The rows come from 4 hidden closed curves, with some noise, and rows from the same curve form a group. Each curve winds through 6 dimensions. The rows are also pushed far along 4 directions, which tell nothing about the answers.
Some rows, each with its group after it:
[ 0.49 -2.25  1.70 -0.15 -0.65  0.26 -0.62  0.71  1.23  1.44  0.31 -0.12
  0.87  0.04  0.01]
(3)
[ 0.02 -0.95  1.83 -3.14 -1.50 -0.09  0.81  0.47  1.98  1.85 -1.99 -0.72
 -0.70 -1.17  1.96]
(0)
[-0.46 -0.44  1.12  3.72  0.42 -0.34  0.42 -1.03 -1.02 -0.62 -0.50  0.47
  0.20  1.70  0.01]
(2)
[ 0.11  0.01  0.34 -0.19  0.36  0.67  0.72  0.26  0.96 -0.42  0.56  0.15
 -0.59  0.38  0.22]
(3)
[ 0.64  0.84 -1.20  0.26  0.05 -0.51  0.64  0.18 -0.34 -0.35  0.87 -0.40
 -0.40  0.13  0.35]
(3)
[ 0.07 -1.88  0.28 -1.58 -0.52  0.28  0.37  1.23 -0.37  0.19  0.61  1.60
  0.19 -0.19 -0.93]
(1)
[-0.02  0.17 -1.68 -1.33 -0.46  0.14 -0.10  2.60 -1.06 -1.35  3.31  1.86
  0.88 -1.88 -1.04]
(0)
[ 0.26 -0.37 -0.35 -1.02  0.95 -0.11  0.06  1.57  0.55 -0.98  1.07  1.78
  0.50 -0.60 -1.04]
(3)
[ 0.08  1.75 -1.18  1.23  0.39  0.27 -0.45 -0.77  0.20 -0.59  1.03 -0.90
 -0.46  0.79 -0.07]
(2)
[ 0.45 -0.49 -0.26 -1.77 -0.29  0.30 -0.04  0.20 -0.36  0.75 -0.12  0.41
 -0.36 -0.97 -0.36]
(1)
[-0.19 -0.34  0.74 -2.54 -1.12 -1.60  0.68 -2.83  0.84  1.41 -4.75 -2.91
 -0.10 -0.50  2.09]
(0)
[ 0.34 -5.04  2.39 -1.02  0.55 -2.31  0.77  0.40  0.01  1.07 -2.59  3.29
  1.58 -0.38 -1.82]
(3)
[-0.45 -0.09  0.36  0.38  0.25  0.15  0.20 -0.06  0.44 -0.33 -0.47 -0.29
 -0.30  1.43  0.36]
(1)
[-0.32 -1.43  0.39 -0.84 -0.80 -0.82  1.09 -1.30 -0.10  0.52 -1.28 -0.72
  0.43 -0.77  0.28]
(2)
[-0.19 -1.12  1.25  0.37 -0.10 -2.69  1.48 -2.36 -0.50  1.22 -4.56 -0.86
  0.11 -0.35  1.33]
(1)
[-0.03 -0.06  1.82  1.32 -0.01  0.09 -0.65  0.68  1.40  0.93 -0.68 -0.48
 -0.02  1.03  1.24]
(1)
[ 0.07 -0.06  1.51  1.28  0.13  0.39 -0.45  0.35  1.55  0.99 -0.26  0.12
 -0.73  1.20  0.60]
(3)
[ 0.43  2.10  0.51  4.19  0.36  2.80 -3.30  1.42 -0.91 -0.31  2.82 -0.48
  0.30  2.20 -0.11]
(1)
[ 0.05  2.50 -4.12  1.61  2.12 -0.63  1.24 -0.10 -3.42 -3.99  2.38  1.43
  0.06  0.34 -1.82]
(0)
[ 0.13  2.25 -2.91  0.65  0.89 -0.03 -0.52  1.05 -0.65 -2.17  3.04  0.46
  0.15  0.27 -1.03]
(0)
[ 0.38  0.29  0.22 -0.48  0.14  0.89 -1.27  0.59  1.13  1.31  0.36 -0.11
 -0.45 -0.24 -0.27]
(3)
[ 0.53 -1.36  0.17 -2.63 -0.37  0.45 -0.42  1.45  0.51  1.05  0.57  1.68
  0.02 -1.48 -1.06]
(1)
[-1.23 -0.73 -1.19 -1.93  0.94 -0.91  2.25 -1.62 -0.68 -1.15 -1.78  0.40
 -0.20 -0.92 -0.90]
(2)
[-0.59 -1.82  0.32 -2.50 -0.73  0.08  1.14 -0.09  0.94  0.37 -0.45 -0.24
 -0.01 -0.38 -0.01]
(1)
[-0.30  1.28 -1.01  1.74  0.72 -0.50  0.07  0.20 -0.16 -1.32  1.17  0.71
 -0.23  0.68 -0.34]
(2)
[ 0.30  1.04 -0.11  0.38  0.32  1.99 -0.64  2.07 -0.33 -1.36  2.58  0.36
  0.08  0.70  0.18]
(0)
[-0.26  1.28 -2.34 -0.40 -0.04 -1.51  1.84 -0.48 -0.58 -1.47  0.98 -0.20
 -0.43 -0.64  0.13]
(2)
[-0.67 -1.10  0.75  0.05 -0.25  0.26  0.72 -0.79  0.28  0.14 -0.86 -0.61
 -0.16  0.96  0.22]
(1)
[ 1.04 -2.57  0.25 -3.06 -1.35 -0.09 -0.32  1.68 -0.42  0.68  1.04  0.83
  1.51 -1.96 -0.67]
(3)
[-0.04 -1.37  1.25  1.21 -0.83  1.39 -1.30  1.22  0.41  0.39  2.27  0.11
  1.05  0.52 -0.46]
(0)
[-0.32 -0.02 -1.58 -2.41 -0.50 -0.63  0.31 -0.11 -0.56 -0.38  0.22 -0.20
  0.52 -1.95 -0.45]
(2)
[ 0.03 -1.74 -0.62 -4.83 -1.38 -0.83  0.35  2.43  0.69  0.17  1.12  1.28
  1.09 -3.00 -0.43]
(0)
[-0.13  1.22 -2.28 -0.18  0.07 -0.87  1.48 -0.01 -0.03 -1.55  1.92 -0.03
 -0.54 -0.11 -0.08]
(2)
[-0.56  0.97  1.13  0.68 -0.52 -0.17  0.16 -1.40  0.79  1.10 -2.27 -1.16
 -1.26  0.72  1.52]
(2)
[ 0.76  0.22  0.07  1.91  1.15  0.83 -0.58  0.70 -1.18 -0.73  1.07  0.60
  0.65  0.66 -0.54]
(0)
[ 0.00 -2.80  2.63  0.04 -0.20  0.64 -1.76  1.07  0.63  1.15 -0.44  1.38
  1.61  0.02 -1.07]
(2)
[ 0.09 -0.40  0.21 -0.78  0.96 -1.36  1.45 -2.31  0.95  0.37 -3.08 -1.22
 -0.19 -0.45  0.57]
(3)
[ 0.60  0.90 -0.13  1.82 -0.27  0.85 -0.62 -0.17 -0.70  0.54  1.27 -0.53
 -0.46  0.54  0.18]
(0)
[ 0.88  2.53 -0.01  2.70  0.73  0.61 -1.11 -0.77 -0.12  0.43 -0.26 -1.63
 -0.84  0.96  1.09]
(3)
[-0.27  1.50  0.16  0.56 -0.63  0.74  0.05 -2.06  0.42  0.65 -1.07 -3.20
 -0.72  0.34  1.84]
(0)
[-0.53  0.52 -0.45  1.07  0.30  0.84 -1.11  1.20 -1.76 -1.09  1.54  1.40
  0.62 -0.16 -1.05]
(2)
[-0.65 -1.15  0.10 -2.87 -0.56  1.17 -0.33  1.33  0.65  0.30  0.76  0.96
  0.10 -1.00 -0.84]
(2)
[-1.05 -0.56 -0.19 -2.38 -0.71 -0.68  0.84 -1.24  1.08  0.48 -1.62 -0.85
 -0.28 -0.77  0.31]
(1)
[-0.41 -1.71  0.58  0.52  0.71 -0.70  0.02  0.56 -0.28 -0.62  0.04  2.35
  0.88  0.16 -1.65]
(3)
[-1.37  0.68 -2.19 -3.49 -0.07 -2.01  2.53 -1.81  0.79 -0.67 -1.97 -0.27
 -1.38 -1.59  0.15]
(3)
[-0.25  0.39 -0.49  1.89  0.25  0.10  0.29 -1.41 -1.38 -1.00  0.23 -0.86
  0.52  0.54 -0.15]
(0)
[-0.89 -0.66 -1.09  0.01  0.79 -0.43  0.38 -0.01 -0.66 -1.91  0.66  0.53
  1.06  0.69 -1.29]
(1)
[ 0.12  2.06 -0.36  1.86  1.46  0.23 -0.70 -1.18 -0.20 -0.20 -1.01 -0.75
 -0.69  0.75  0.23]
(1)

New rows, each followed by its group:
[ 1.00  0.01  2.08  2.39  0.01  1.06 -1.90  1.20 -0.10  1.48  0.22  0.10
  0.18  0.76  0.60]
(1)
[-0.16 -0.70 -1.00 -0.79 -0.79 -0.75  0.87 -0.52 -0.16 -0.14  0.44  0.24
 -0.34  0.42 -0.51]
(0)
[ 0.60  1.17  1.25  1.54  0.66  0.64 -1.73 -0.27  1.67  1.41 -0.94 -1.32
 -0.21  0.43  0.92]
(3)
[ 0.31  0.47 -1.19 -1.95  0.07 -0.30  1.28 -0.97 -1.04 -0.78 -0.75 -0.24
 -0.19 -1.21  0.04]
(3)
[-0.41  0.19 -0.43  1.36 -0.37  0.14 -0.94  1.35  0.14 -0.29  2.41  0.82
  0.21  0.57 -0.67]
(3)
[ 0.03 -3.02  0.81 -3.18  0.07 -0.21  0.54  0.45  0.52  0.27 -0.81  1.62
  1.14 -1.62 -1.44]
(3)
[-0.49  1.87 -2.49  0.52  0.67 -1.35  0.78 -0.86 -1.68 -1.44  0.41  0.28
 -0.07 -1.09 -0.62]
(1)
[-0.06  1.31 -0.18  1.79 -0.12  2.55 -1.24  1.02 -0.92 -0.49  2.76 -0.11
 -0.35  0.77 -0.24]
(2)
[-0.22 -0.29  1.42 -0.50 -0.73  1.47 -0.89 -0.52  1.27  1.65 -0.86 -0.98
 -0.71  0.31  0.57]
(1)
[ 0.59 -1.19  0.90  0.37  0.20 -0.43  0.11  0.90 -0.24  0.58  0.14  0.92
  0.55 -0.70 -0.13]
(1)
[ 0.68 -0.78  1.03  0.25 -1.10  2.57 -1.88  2.86 -0.38  0.25  3.64  1.52
  0.50  0.25 -0.88]
(3)
[ 0.12 -1.86  0.38  1.61  1.77 -1.84  0.58 -2.36 -2.18 -0.80 -2.90  0.99
  1.89 -0.27 -1.62]
(3)
[-0.82 -0.38  1.43 -0.82 -0.45  1.62 -0.73  1.57  1.33  0.64  0.56  0.39
 -0.23 -0.17  0.44]
(2)
[ 0.20 -2.43  1.00  1.58 -0.12 -0.58  0.08 -0.13 -1.33  0.25  0.03  1.31
  0.94  0.68 -1.08]
(3)
[-0.14  1.46 -1.38  1.32  0.72  0.31  1.35 -0.22 -0.21 -1.39  1.64 -0.26
 -0.94  0.62  0.12]
(2)
[ 0.37 -1.36  0.69  0.76  0.13 -0.58 -0.08 -1.43 -1.13  0.94 -1.77  0.00
  0.50  0.02 -0.56]
(3)
[ 0.07 -1.79  1.31  0.92 -0.58 -0.56 -0.97  1.06  0.47  1.02  0.40  1.07
  0.86  0.38 -0.53]
(3)
[ 0.58  0.14 -1.01 -0.75  0.23 -0.19  0.12  1.56 -1.53 -1.25  1.45  2.20
  0.42 -0.72 -1.01]
(3)
[-0.74  0.08 -0.16  1.02  0.41  0.30 -0.72 -0.81 -0.36 -0.04 -0.14  0.35
  0.06  0.17 -1.13]
(3)
[ 0.65 -0.71  2.65  1.82 -0.65  1.44 -2.71  0.65  0.44  1.08 -0.27 -1.01
  1.33  1.56  0.77]
(0)
[ 0.52  0.83  1.45 -0.14 -0.14  0.64 -0.61  0.15  1.97  2.10 -0.84 -0.78
 -1.10 -0.77  1.28]
(1)
[-0.43  1.04 -0.18 -0.87 -0.71 -0.25  0.39 -0.48  0.50  0.40 -1.22 -1.31
 -0.99  0.48  1.43]
(1)
[ 0.34  0.38  0.91  0.81  0.29  0.09 -0.49 -0.72 -0.66  0.18 -1.64 -1.17
  0.53  0.01  0.93]
(0)
[ 0.61 -2.23  1.63  2.80  0.53 -0.01 -0.83  0.66 -1.90  0.35  0.56  2.55
  1.54 -0.11 -1.73]
(1)
[-0.07  0.65 -0.49 -0.30  0.19  0.75 -0.72  0.47 -0.57 -0.65  0.90  0.77
  0.10 -0.63 -0.70]
(3)
[-0.20  0.25 -1.00 -1.11 -0.71 -0.87  0.29  0.68 -0.72 -0.04  0.47  0.29
  0.26 -1.38  0.11]
(1)
[ 0.83 -1.29  0.38 -2.82 -0.01 -0.56  0.62  0.43 -0.03  0.67 -1.40  1.28
 -0.09 -1.23 -0.36]
(3)
[-1.08  1.40  0.38  2.16  0.60  0.03  0.10 -2.52  0.61 -0.18 -2.11 -2.04
 -0.65  1.64  0.97]
(1)
[ 0.86 -0.21  1.11 -1.08 -0.54  0.69  0.49  0.45  0.86  0.91 -0.33 -0.33
 -0.96  0.10  1.19]
(3)
[-0.70  0.27  0.74  1.47 -0.54  0.21  0.00 -0.35  0.19  0.13 -0.23 -1.11
 -0.11  1.05  1.07]
(1)
[-0.19  0.63  0.01  0.67 -0.13 -0.23  0.24 -1.25 -0.27  0.37 -1.06 -1.69
 -0.16  0.17  0.98]
(1)
[-0.77  0.35 -0.73  1.55  0.95 -1.50  0.44 -2.23 -0.44 -0.52 -1.55 -0.63
  0.38  0.17 -0.55]
(3)
[ 0.05 -2.39  1.81  0.05  0.28 -1.98  1.05 -1.38 -0.10  0.44 -3.28  0.57
  1.06 -0.21  0.05]
(3)
[-0.26 -3.15  1.14  0.18  0.95 -1.54  1.08 -1.37 -0.86  0.17 -2.32  1.75
  1.20 -0.62 -1.75]
(1)
[ 0.17  0.59 -0.47 -1.53 -0.07  1.37 -0.89  0.92  1.30  0.15  1.13 -1.13
  0.06 -0.25  0.29]
(1)
[ 0.62 -0.31  1.03 -0.08 -1.22  2.32 -2.49  1.79  0.73  1.63  2.32 -0.45
  0.35 -0.12 -0.07]
(3)
[-0.56  2.27 -2.15  0.82  0.19 -0.48  1.04 -1.69 -1.18 -1.15 -0.12 -1.72
 -0.70 -0.03  0.65]
(1)
[-0.41  0.78  1.05  1.94 -0.97  1.99 -1.39  1.52  0.77  0.14  2.38 -0.83
 -0.04  1.39  1.01]
(1)
[-0.81  0.57 -3.15 -0.51  0.28 -1.29  1.62 -1.53 -2.43 -2.21  0.55  0.69
  0.02 -0.49 -1.66]
(2)
[ 0.83 -2.16  1.91  1.31  0.39 -0.41 -0.51  1.80 -0.42 -0.19  0.44  2.48
  1.46  0.51 -0.81]
(3)
[ 0.11 -0.77 -1.34 -2.63 -0.73 -0.51  0.64 -0.27 -0.55  0.37 -0.02  0.03
  0.06 -1.54 -0.66]
(3)
[-0.36  2.88 -0.61  0.34 -0.38  1.17 -0.62  1.53  1.88 -0.18  1.95 -1.45
 -1.33  0.71  1.74]
(1)
[-0.55  1.02 -1.08  2.12  1.12 -1.66  0.46 -1.34 -1.48 -1.73 -0.90  0.20
  0.60  0.53 -0.27]
(0)
[-0.05  2.13  0.29  1.65  0.74  2.00 -1.21  0.28 -0.07  0.06  0.47 -0.76
 -0.85  0.69  0.64]
(2)
[-0.44  3.75 -1.36  0.25  0.08  0.23  0.25 -1.75  1.22  0.30 -0.57 -2.84
 -1.84 -0.53  1.83]
(1)
[ 0.56  1.21 -1.38 -1.18 -0.26 -1.41  1.72 -0.84  0.13  0.13 -0.70 -0.95
 -1.16 -0.75  1.15]
(2)
[ 0.12  0.20  0.43  3.04  0.39 -0.94  1.25 -2.21 -1.90  0.17 -1.81 -0.09
 -0.79  1.10  0.32]
(0)
[ 0.49 -0.32  0.66 -1.85 -1.81  0.91  0.11  0.89  0.68  1.73  0.68 -0.49
 -1.12 -0.78  1.07]
(0)
[-0.68 -0.37  0.45 -0.96 -0.24 -0.09  0.22 -2.01  0.57  1.21 -2.36 -0.98
 -0.60 -0.42  0.12]
(3)
[ 0.00  2.55 -0.70  0.95  1.51 -0.90  1.24 -2.68  0.56  0.15 -2.81 -1.85
 -1.86  0.46  1.42]
(1)
[ 1.25  0.59  0.93 -1.78 -1.66  1.01 -0.69  1.58  2.36  2.29  0.94 -1.56
 -1.10 -0.68  2.13]
(2)
[ 0.00  0.23 -0.15  2.41  1.54  0.01 -0.62 -0.97 -0.62 -0.17 -0.18  0.25
  0.16  0.87 -1.19]
(3)
[ 0.78 -0.45  0.48  0.06 -0.57  1.74 -1.56  3.77  0.40  0.45  3.97  1.47
  0.64 -0.71 -0.41]
(1)
[ 0.13  0.07 -1.03  0.79  0.29 -0.09 -0.02 -0.64 -1.59 -0.38  0.40  0.29
  0.13  0.04 -1.04]
(3)
[ 0.24  0.13 -0.42  0.23  0.72  1.40 -1.17  1.21  0.21 -0.56  1.90  0.06
  0.77  0.41 -0.74]
(1)
[-1.40  1.47 -2.42  1.31  1.76 -1.58  2.51 -3.43 -0.92 -1.82 -1.73 -0.32
 -1.37  0.74 -0.69]
(3)
[ 0.19  0.00 -0.14 -2.00  0.09  1.02 -0.47  0.99  0.33  0.39  0.37  0.38
 -0.22 -0.86 -0.37]
(2)
[-0.05 -0.07  1.33  1.67  0.15  1.15 -2.17  0.09  0.23  0.58 -0.01 -0.70
  0.97  0.73 -0.12]
(1)
[ 0.41 -1.04  0.64  1.88  1.59 -1.42  0.24 -0.53 -1.34 -0.01 -1.42  2.11
  0.61 -0.50 -1.40]
(1)
[-0.50 -0.31 -0.92  0.11  0.73 -0.59 -0.54  0.69  0.17 -0.32  0.98  1.52
  0.39 -0.22 -1.65]
(3)
[ 0.79 -0.95 -0.60 -1.67 -0.72  0.27  0.07  1.91  1.18 -0.02  2.83  0.87
  0.25 -0.39 -0.63]
(2)
[ 0.46 -1.37  0.00 -1.13 -0.54 -1.32  0.16  0.97  0.50  0.79  0.06  0.76
  0.39 -0.61 -0.24]
(3)
[ 0.05  2.06 -0.85  0.42 -1.06  1.05 -1.17  0.06  1.67  0.82  2.09 -2.08
 -1.05  0.42  1.02]
(0)
